The rows of a group lie close to one hidden flat surface of 12 dimensions, which passes through zero. Surfaces can cross.
Some rows, each with its group after it:
[-46 -25  25 -19  41 -22   3  -6 -12  19  37  15   3   4  -5 -25]  (1)
[  0  19   8   7  10   2  11  -5  31 -26  -6   2   1 -34   2   5]  (7)
[  9   5  -9  15   6  -6   0 -19  10 -14  -1  11   9   7   2 -14]  (7)
[ 19 -13   4 -11 -29  16 -10  14 -28 -14  -3   2 -18 -10  14 -12]  (0)
[ 14 -17  -7  -1   9  -6  13   1  -7  21 -15   0   4   8  13   6]  (0)
[  4 -11  -8  -7   0  20 -15 -33  -4  17  18   2 -21   5  35  31]  (6)
[ -7  -9 -37  27  -6  21  -6  12  -8  18  -7 -10 -20 -13  48  -4]  (0)
[-19   4  23  11   6  -3   3   9   9 -12   5   0  -7  -7   5 -19]  (4)
[ -5   3  19  -1   1  -1 -17  -5  -5  -4   4   1  -7   4   0  -7]  (3)
[  7   4  -9   4   2  -1  -4  -5   2   7  -2  -9   4   8 -11  -1]  (1)
[-11  -7  -9  22  -8  -8   8   6   9  -1  23  -4 -12 -18  -5   2]  (1)
[-12   2  -1  -8  40 -11  19   9  12  22  -5 -10  21  -6 -24  -2]  (2)
[ -3  -8   5  -3   2   0   8 -24   7  -1   6 -20   0  12  22  25]  (3)
[-23  -6   8  -9 -23   4 -21  40 -10  15   3  -9 -11   4  -2 -18]  (0)
[ 12 -14  14 -22  -5  19   5   8  11  31  39  -6 -27 -14 -25  47]  (1)
[  7  -8   0   5  16 -10 -11  -5 -12  -4   6   4   6   2   1  -2]  (6)
[ 10 -25  25  -9  26  -6  18  15 -42 -31  41  -3  19  13 -17  -2]  (1)
[ 31 -22  13 -11   3 -13 -10  16  45   9   4 -16   4 -14  -3  -8]  (2)
[ 14  19   0 -20   9   1 -36  -8  23  -1 -21   8   5 -21 -13 -19]  (1)
[  5   4  27 -34 -24  -4   2 -16  10 -15  -8  10 -19 -36 -16   7]  (4)
[ -8   9  -9 -17  -5  -3  -8  -8  -9  15 -12 -22   3   4 -27   3]  (7)
[-19  -2  14 -25 -20  14  35   5  22  -5 -11  21   8  16  18 -10]  (1)
[ -1 -11 -19  12  -8   0   6  18 -18  -7  25  13   4  10  -8  -3]  (7)
[ -1  -9   7   8 -20  -2   1   6  -1   9  18  -5 -30 -22 -11   1]  (1)
[-23  16   8   8   9 -16 -13   2  16  20  23 -39   8  23 -47  14]  (0)
[-15 -43 -10   1 -25 -15  26  30 -29  24   8   6 -37 -40  11 -13]  (7)
[ -9  -5  10  31   3 -19  -3  16  -8 -10  22   2  -1   6  -3  -2]  (2)
[  9  -8   9 -20  -8 -27 -15  -4  22  -9  -7  16   6 -21  10  25]  (0)
[ 16 -25  12   1 -24  -7  14  29 -16  -7   2 -11 -18 -24  19  20]  (2)
[ -3  -9  -5 -31  29  -5   4  -9  -1  26 -13  28  33  39   7   6]  (0)
[-21  -4  19   2 -11 -12 -12   0 -11 -19  16  -7  13  41   7  -2]  (6)
[-14   5  -5  -4 -21 -21 -28  14   8   0   4 -23   8   9 -19   9]  (0)
[  4  13  -4  15  -7   3  -8   8  14 -16 -14   1   4  -7  19   2]  (2)
[ 18 -10  -2  -2 -15 -12   3  10  -6  11   0  27  -2   6 -30 -16]  (3)
[ 12 -17  19 -19  14 -14  -9 -13  33   7   6  -5   7   1  15  17]  (6)
[ -4  -9 -11  22  11 -18  -2  -9 -12  10  20  -7   2  18  -9   0]  (2)
[  3   6 -67 -10  20  25   2  -8  13   2 -13  -9  24 -16  11 -15]  (1)
[-13   4  -5 -10 -17 -11   2  -2  13 -19  -2   2  10  -3  -3   3]  (7)
[  3   9  41 -31  -7  29  16  -7  11  15 -19 -33   3  42  -5   1]  (3)
[  2  -6 -24  17 -31 -13  18  11   9  -7 -27  20 -10 -26  25 -10]  (2)
[-40  37  30  19  18   2 -22  27 -11 -12  -5  11   6   7   5  13]  (1)
[ -1   0   8   2 -34  10  18  15  -1  -8  -4  13 -16  -6  -7 -21]  (4)
[-28 -11  14 -32  16  13  34   7 -49 -38 -15 -15  23   8  40  -6]  (5)
[ 52  -6 -25   0  13  17   7   3  -4  -4 -27 -16  15   3   9  -7]  (5)
[  3   1  16 -27  -2  26   1 -11 -12   3   0 -22 -15  -6   7  26]  (0)
[ -4   8  18  -1  -7  -9  -9 -28  12  29 -10  15 -18  13 -19  -9]  (1)
[ -9  -1 -11  25  14 -11 -13   8  -1  19   0  -2  -6  -4  13   2]  (3)
[  0  -1   5 -18  14  11   2   5  18   2  19  28   3 -12   6  33]  (6)
[ 16  -6  -8  -1   1   9 -12 -17 -28   4  -8   6 -11   2   2 -30]  (3)
[ -6 -35   5 -19 -29 -30 -10   5  -8 -16  14 -34  11  17  16   0]  (4)
[ 21 -25 -42 -13  -6  12 -18   2 -20  13  22 -13   0   2  19  27]  (0)
[ 22  -8  11 -28  22  22   4 -16   5   6  21  38  -1  -2 -19 -18]  (7)
[ 32   3 -13  10  38  27   3 -28 -22  11 -17   6 -17 -25   7 -23]  (3)
[-36   5  30  -3  -5   4  20  16   5 -22  15   2  -1  -4   7   3]  (3)
[  0   0 -26  -8 -11  11   1 -20   9  16  -5 -18 -15 -16  13  28]  (0)
[-16   0  27   9  -3  -9   8  11 -21  -9  -5  16  -7   0  21   5]  (2)
[  5   7 -15  14   4  -1   7 -20 -26  17  -9  23   0  23 -15   8]  (4)
[ -2  -6  15 -20  19  -1   8  -8  12   1  13  -3  18  17 -17  -8]  (4)
[ 32 -37 -24  -8 -14 -10  11 -19 -10  -5  28 -19  -3  -2  -1  11]  (4)
[ 11  -3 -20   7  -3  -4  -2 -15 -10  -6  -8 -11   3   6  -3 -25]  (5)
[  3  -3 -18  15   7 -11  -5   0 -13   6  -4   0   7  11   0  -7]  (6)
[ -5   1  39   5  19   7 -25  -8  -2  -9   4  -3 -19 -13  27 -19]  (3)
[ -3  11  -8  26   2  -2  -1  -8   3 -18  -9   1   4  -3  16 -17]  (5)
[-18   2   4   4   6 -15 -26  -2  -6 -16 -17 -20  10   2  45   0]  (3)
[  8  11 -18   7   2  11  15 -18  -9 -10  -2   1   1  -5 -13   2]  (3)
[ -8  -6 -18 -11 -18 -12 -20  -7  11   8  10   8 -10 -18   0  13]  (2)
[  3  20  -1   9  -5   5 -36  -6  26 -46  19  49   3 -25  15  -1]  (4)
[ -7 -10 -14   1   1 -18  10 -33   0 -14 -15  18  15  14  38  -7]  (2)
[-17  22  23  14 -13   5 -28   6  11  -3  -3  31 -25 -18   9  -5]  (2)
[-10   0  29   3  -8 -23   5 -24   3 -38  10  -1   1  -1   1  -5]  (6)
[ -4 -12 -14 -21 -13  25  -6   2 -25 -17  21  22  -8  -9  16 -14]  (5)
[ 18  -1  11 -28  -2  21   5  13  -9 -32  -7   6  10 -12   6  -7]  (1)
[ 22  12  40  20   8  -4  -9   9  13 -23  -7  17  -3  -3   1 -15]  (5)
[-27  -5 -25 -22  -6 -49   0 -15  19  -8  -6  19  26 -12 -20 -12]  (7)
[ 36   5 -17  37   2  35  11   2 -16   9  -2   5 -19   2   5  -7]  (4)
[  6 -31 -19   8   4 -12   7  16 -11  -9   1  -4  23  17  25 -34]  (7)
[-14   9   0 -26  22   9  -7  -3 -23  15  -2  -9   4  -5 -16  17]  (4)
[11  7  2 11 20 19 -4 -3  0  9  4 14 -4  3  5 -1]  (6)
[  1 -21 -10 -10  26 -20 -14  12   9   3  23   8  -1 -41  -4  -5]  (6)
[-23  -3 -15  16 -27 -24  14   2  -6  -6 -14 -10  -6  -9   1 -19]  (7)
[-12  -9  -4  13   0 -34 -15  -1  10  -7  21  -5   2 -11  -4   9]  (5)
[ -2  -2 -14  28 -22  -8  25   5 -23  10  -2  13 -12   9 -11   6]  (5)
[ 13  -6  -5  12  -9  -3   8 -13 -19  -3   6  12 -10   4  -7  -4]  (0)
[ 11 -20  -7  -4 -14 -25  10 -16  11  24 -27 -23  -4   4  -1 -15]  (6)
[ -3  10  14  13 -15  14  14  64   5  -6   8  11  10  15 -31 -28]  (2)
[-23  11 -14 -19 -17  16 -14  30  -5  13  -4 -13 -10 -21   0  23]  (3)
[ -2  -6  23   7 -22  -5   3 -19   8 -13  -6  17 -16   4  21 -31]  (7)
[  2   5 -44  -8  19   8 -26 -10  14  11  37   4   8 -14 -29   9]  (3)
[-15 -13 -12 -11 -10 -24  11   0   9   2   9   8  10   0  -3  12]  (6)
[  9 -12   3 -20 -23  -1 -15   3   0  -1 -26 -28  12  28  38   7]  (5)
[  9  14   7  -4  16   8  11  -1  44   0 -13   0  15  -3  -9  -2]  (6)
[ 20  31 -31  12 -19  26  32 -24   8 -14 -36 -16  -6 -19   7  32]  (7)
[ -4 -13   3   9  -9 -17  13  -5 -33 -23   2  11   2   2  29  25]  (0)
[  6   4  10  31 -20   0  13  17   1 -27   3 -16 -10 -10   4   1]  (1)
[ -9  11  19  15  26  -5   6 -15  -9  -6  -7  -2  11  18  11   8]  (0)
[ -3 -18   6 -10 -22   1  19  35  -1   8 -40 -26  15  29  31 -26]  (3)
[  6  -6  28  -1 -31   5  34  21  -5  -6   2   8 -20 -10  -6  19]  (5)
[ 21  -2   2   4 -14  16  16  19  -9   5   9  22  -8   2 -18  15]  (5)
[ -5 -20  -8 -15  25 -21  24  -7  17  50  -8 -19  12  14 -14  20]  (4)
[ -9  -1 -45 -23   2 -41 -35 -12   0  22 -25 -58  23 -11 -22   8]  (7)
[ 28   7  25  10   6  19  -3  13   5 -11 -16 -33   5  16  12 -10]  (4)
[ 11  11  19 -15  17  28   3   4  -2  -9  10 -14  12  18 -18  -4]  (2)
[ 24   3  30 -11  -2  16  11  10  22  -6 -19   3   9  20 -14 -41]  (2)
[ 12 -22 -25   2 -22  -7  -8  33 -18  10  15  30   6  14   5  18]  (5)
[  5   6  17  -3 -14   7 -12  -6  14  -1 -17  -6  -6   8  16  -9]  (5)
[  2  -6 -16  -9 -15   7  -1  34  22 -21  27  -2  26   9   2  20]  (6)
[ -6 -11   6   2   8   3  -3   4  13 -11  14 -25   1  -8  15 -17]  (4)
[-13  -4 -13 -12  -2  12  15 -15 -25  12  13  32  -8   6 -15 -10]  (1)
[-24  12  -3   4  34 -10 -17   4 -11   9   7  16  14   8   2  20]  (4)
[-12 -22  10 -44 -12  -4  13 -15  -3  38  -6   7 -17  -6  -5   8]  (6)
[ 19 -15 -19  -4  16  21  17   8 -31  32  -3  -5  -5   8  -5  -3]  (7)
[ -2 -16 -22 -31 -30   2  -9  13  14  25  -9  19  -3   4  -9 -40]  (5)

New rows, each followed by its group:
[ -7  -7  12  22 -12 -27 -24  10 -36 -31   7  -4   5  18  20  -1]  (7)
[ 24   9  15  12 -10  25   4  20  -8 -14  -2  12 -10   0  -2  -2]  (4)
[-18  17 -12  33  13  -1  16  21 -18 -19  -8  -4  10 -11  20  20]  (2)
[-26  10  -9   9  -2  -1  19 -22 -15 -16  14  -9   1   5 -21 -15]  (5)
[ 20   5 -23  13  10   4 -11 -26  -1   6 -17  -7  -6  -8   1 -33]  (5)
[ 38  -2  -5 -19 -21  30  -1   2  31 -24  -6   2  -4 -23  -1 -34]  (5)
[-12   2  -1  -6  17  -1  19 -20  11  11  15  26  -3 -11 -24  -7]  (4)
[ -6  -4  -8  -5   8  16  -3  12   9   8  11  12  -2 -12  11  -8]  (0)
[ -1   0   1  17  10  12  -3  -9  -5  29 -13 -11 -20   8  -9 -55]  (6)
[  3  -7 -17   8  -8  14   5  -1  19 -14  30   3  -1  -2  -2 -12]  (6)
[  7  -9  -2  -6  -8  -9 -14   4   2  13   4  -9   7  22  -4  17]  (5)
[  6   8  -3  -4 -14  12 -12 -12   4   0   8  -8  -4  16 -14  -4]  (7)
[  8  -2  -9  24 -24  12  11   6   4  28 -25   5 -25   4  20 -13]  (4)
[ -4  -5  22 -19  37 -14  -2  -2  -3  18   5 -17   9  -2 -14  27]  (5)
[  2 -13  11   7  -1  11   2  -3 -16  12   7   5 -24   0   9 -21]  (3)
[ 27  22   2  28   1  20  13 -17   6  -1 -13  36  -8  13 -12 -16]  (4)
[-23  18   7  10 -15  36   9 -24  10   1  13   0  -6  46  12  -5]  (6)
[-14  12 -40  22   4  10  -2  -1  15   6   1   8  -2 -14  26  20]  (5)
[ -7 -27  -4 -22 -32   9  18  16  -2   1   1 -44  -9  -1   5 -30]  (4)
[-19  21  11 -29   9  -3  -6 -16  37  13 -24  -7  21  18  -3  15]  (7)
[  0  11  19 -10  36  13 -35  -7  18   3  29  13  -4 -13  -1  25]  (5)
[-15   6  -4  -2  -2 -25   4   1 -19  -3  -3   6   4  -8 -15  23]  (4)
[  8  -7  37 -12 -15   2  14  17 -15  28 -48   2 -26 -12  17  -2]  (2)
[ -7   7  22  15  -5   3 -33  16   1  37 -17  21 -17  25  14 -10]  (2)
[-41  25  35  38  15  15   9   8  33   6  16 -38  -2  30   3  -1]  (3)
[-18   0   5  15  14  -1   5  29  11 -12  11 -20   1 -28   8  -2]  (4)
[  7  11  11  15  -6  18 -47   8  22  32  10  23 -13  36  -6 -26]  (2)
[ -3  23  -1   1  15  18  12 -14  24 -26 -12 -15   9 -15   2 -25]  (5)
[ 13 -21   6   9   6  -9  15  -5 -32  -8  32  18   0  10   5  38]  (1)
[ 16  18 -11  -5   1 -14   2   4  43  13 -33  12  26   9 -11  27]  (4)
[-15  -8  15  -7 -19 -29 -16  -8  21  -8   2 -20  -5  -6   4 -10]  (5)
[-15   9   2  -5  -6   1  -3   2  -3   8  -8  13  -1   9   3   5]  (1)
[-24   8 -12   2   5  12   4 -35  -7  -3  23  12   3  25   8  11]  (6)
[-24  12   7 -17 -23 -10  14 -26 -27 -25  -5  -4   5   9  -6  21]  (6)
[-20  -2  15 -27 -16 -18 -12  21  16  -9  14 -11   5 -15  -8  30]  (0)
[  9   2  17 -11  45  10 -13 -31 -36  23  15   6 -16  -2 -31  -4]  (5)
[ 14   8  29 -14  31  -4   6 -18 -32   7 -39   1 -11 -22  10  22]  (7)
[ 12  -8  19  -6 -20   1  31  -1 -13 -24  12  25   3  17 -13   3]  (1)
[ 24  -8  12 -20  29  26 -20  -2  15   2  19  -9  -3 -12  15  12]  (4)
[ -2   6  -3   8  11  -1  -8  -3  -8 -47   8  13  21  -4  31   9]  (0)
[-16   6  -4  -2  13 -15 -17  24 -28 -13  12 -38  12 -12 -47 -22]  (7)
[-11 -25  29  -8   4 -23  -1   7 -22   4   7  13 -12 -10  41  44]  (0)
[ -9  13  13  16  18  -8 -18 -18  -6   3   7   3  -6   7  -9  -8]  (5)
[ 10 -17   3 -14   6 -12  12 -32  -1  10  -7  -6  -7  -7  -5 -10]  (2)
[  7  -5  10   9  11 -15  -7  -7  14  14   4 -12   4  13   3  28]  (1)
[-37 -17 -17 -18  -6 -37   2 -14 -25   0  21   6  10   3 -17  11]  (4)
[ 23  11 -11  10  22  50  -2 -23 -21  29 -12  -2  -6  40   3 -28]  (4)
[ 18   9  26 -55  14   5  -5 -42 -31  -1 -38  -6  10  15 -25 -19]  (7)
[ -6 -14 -10 -24  13 -18  49  -7 -20  25 -48   7  -9 -49   4   0]  (7)
[-28 -14  15   6  37 -27  37  -1  16  35   9 -10  -2  -9 -16   0]  (4)
[  1  21 -16 -17  -3   6  -2 -17  38   9 -23  17   2 -20  -6   0]  (4)
[ 20 -15  20  -2  -6  15   0 -12 -26  17   2  26 -34  -3   5 -16]  (0)
[-23  -1  23 -17  36  -2 -19   5  -8  -3  18 -18  21  19   3  -1]  (4)
[ 17 -18  12 -12  -9 -25  -3   4  -6 -12 -23   1   4 -12  30  25]  (0)
[ 12 -14   8 -13  18  10  16   4   3   5  25   3  22  34 -24  -9]  (4)
[ 14 -17 -36  18 -22  -6  26 -12  -8 -13  -8  -3   4   8  16 -15]  (1)
[-30  11  31 -14 -13   5   4 -17  18  -3   0  -2  -4  20  19  24]  (6)
[ 11   0  -3 -31 -24  33  37  11  27 -11  17  20   2  -7 -13  23]  (1)
[ -9  -9 -27 -18 -10  10  -9  34  16   9  15  17   7 -13  18  25]  (2)
[ -6  -5  13   5   1 -19 -13  -2 -12 -16  -1   7   7   7  11  -4]  (7)
[ -9  19 -21  66  -2 -23  13 -16  -4  -5  -6  29  -9  -4   7  16]  (7)
[ -6   0 -37  32   5 -34  -5 -14   1  -6 -20 -20  22  10  26  14]  (2)
[-11 -19  18  -2  22 -12  31   6 -20  24 -10  21  -3   2  18  16]  (3)
[  8   6  45   8  13  -3 -16 -13  28 -31   9 -18   2   3  12 -15]  (6)
[ 28  13  18  21  44  -2  21  -9  31  -5   7   9  17   3 -23   4]  (4)
[ -3  27  29   1 -16  19   5  -2  49 -17  11   3 -11 -12 -27 -13]  (5)
[-11  -4 -10 -12  -5  -2 -10 -13  -5  18   7 -13   1  22   2  20]  (3)
[ 12  26 -35  -3 -17  11   6 -29   2  -5 -22  -8  13  11 -10  31]  (7)
[ 19  -1 -20 -21 -20  17  -4 -21 -22  19 -17   7 -10  15  -6   6]  (4)
[  3  16 -28  20  20  17  38 -25 -34  30 -26  -8 -20 -16 -26 -15]  (2)
[  9  -8   7  10 -24 -12 -10  -4   6   6   9  20 -31 -24 -19 -25]  (5)
[-31  24   0  12  -1 -31   4  -8  23   9 -37  11  13   7  -5  -5]  (4)
[ -7 -41  23 -26 -12  -8  10  14   7  -2  12 -11 -22 -35  26 -17]  (1)
[-41  23   2  26   3  -7   4  12  27  17 -16   7   0   4  19   6]  (6)
[-18  24 -17 -22   0  28   8   0 -17   7  -9  12  -6 -20  -2  39]  (6)
[ -1  -3  25 -22 -13   1 -29  46 -13 -39   8 -18  16  -4  11  -4]  (0)
[ 20  20 -18  47  14 -11  25  -6  12 -26  -9  36  19   4  -7   3]  (6)
[-10 -16  -9 -23  -9   9 -12  11  -9  16  16 -16 -13 -15  -1  -7]  (6)
[ 15   9  -5  20  20  15  26 -17 -14 -34  12 -18  21  27 -16 -20]  (2)
[ 13  -7  14  -4  16  12 -28  23  -3  -7  29 -10   5   1 -10  -9]  (0)
[-10  29 -18  -9   4   1  18 -21  -3  -2  -3  41  -2 -27 -45   8]  (4)
[  8  31  22   7  37  34  10 -58  -7  -3  -5  24  -7  18  -4  -3]  (6)
[-13   1   6 -10 -25   1   8   9  -5  -4  -9 -10   2  12   4   8]  (3)
[ -7 -23   9 -15  -5 -31  -1 -23 -10   6  16  -9  -3   9  -8   4]  (2)
[-19  20 -24  13  11   7  18 -39  -5 -23  -2  34   5  -9   7 -17]  (2)
[ 17  -8  34  15  45  -4 -31 -12  32  18  -8  10  -4   4  56   4]  (2)
[-17 -30  -3 -17   8 -23  -4   6  24  18  37  32   1  -9  -3  -2]  (2)
[  1 -31 -19  27 -34 -28  13   2 -17  18   7  32 -27  -4  21  12]  (6)
[-16   4   8   1  -9  10  -4   6 -19  13  -5  -8 -17   1   8   1]  (3)
[  4  -3 -24  14 -22  -6  -9   8 -22 -11  -7  -3 -12 -20   3 -17]  (1)
[-10  15   5   0  25   5  12   5  -7  14 -20  -7 -12 -34  -1  14]  (2)
[  6  -7  15  -2   1 -21  13  29  34  28 -31   5   3 -12  -7  -9]  (6)
[  2 -18  -2  15 -11 -28  -8  22 -37 -26   3 -10   5  -5   6 -16]  (1)
[ 19 -19 -16 -11  -5  -5  11   5  15  -6  15 -16  21  17  -9  -1]  (4)
[-12   3  16   5 -23  -3   1  -2 -11  -8   7  18 -12   9  -1   0]  (7)
[-15   1  -1  20  -4 -14   0   6  -1  -6  -4  11  15  29  21  10]  (7)
[ 17  -7  -3  -8 -15   3 -45  21  40  36   3 -33 -12  -7   5  22]  (3)
[ 17 -24  10 -38 -16  18  -8   7  -3  -1  14   5  -1   9  20  13]  (7)
[-22  10 -12  -4 -14 -16  31   4   3 -16  -4   0  16   0  -1  50]  (3)
[ 21 -14  -4  14   5 -15   5   6   1   4  -3 -30   7   6   9  17]  (4)
[ 19   1 -19  24  26   4 -14 -17  -1  -5  22  12  10  14  -4 -10]  (0)
[  5  11 -11  25 -11  11  -2  -6  15 -15  -3  -2  18  39  24   5]  (7)
[ 35  -8 -36  21 -23 -19  18 -20   1  -4 -21 -26   8   9  -7   9]  (4)
[ -3 -17   2   9 -12 -27 -12  -4   8  11  -6   9  -3   9  15  -7]  (2)
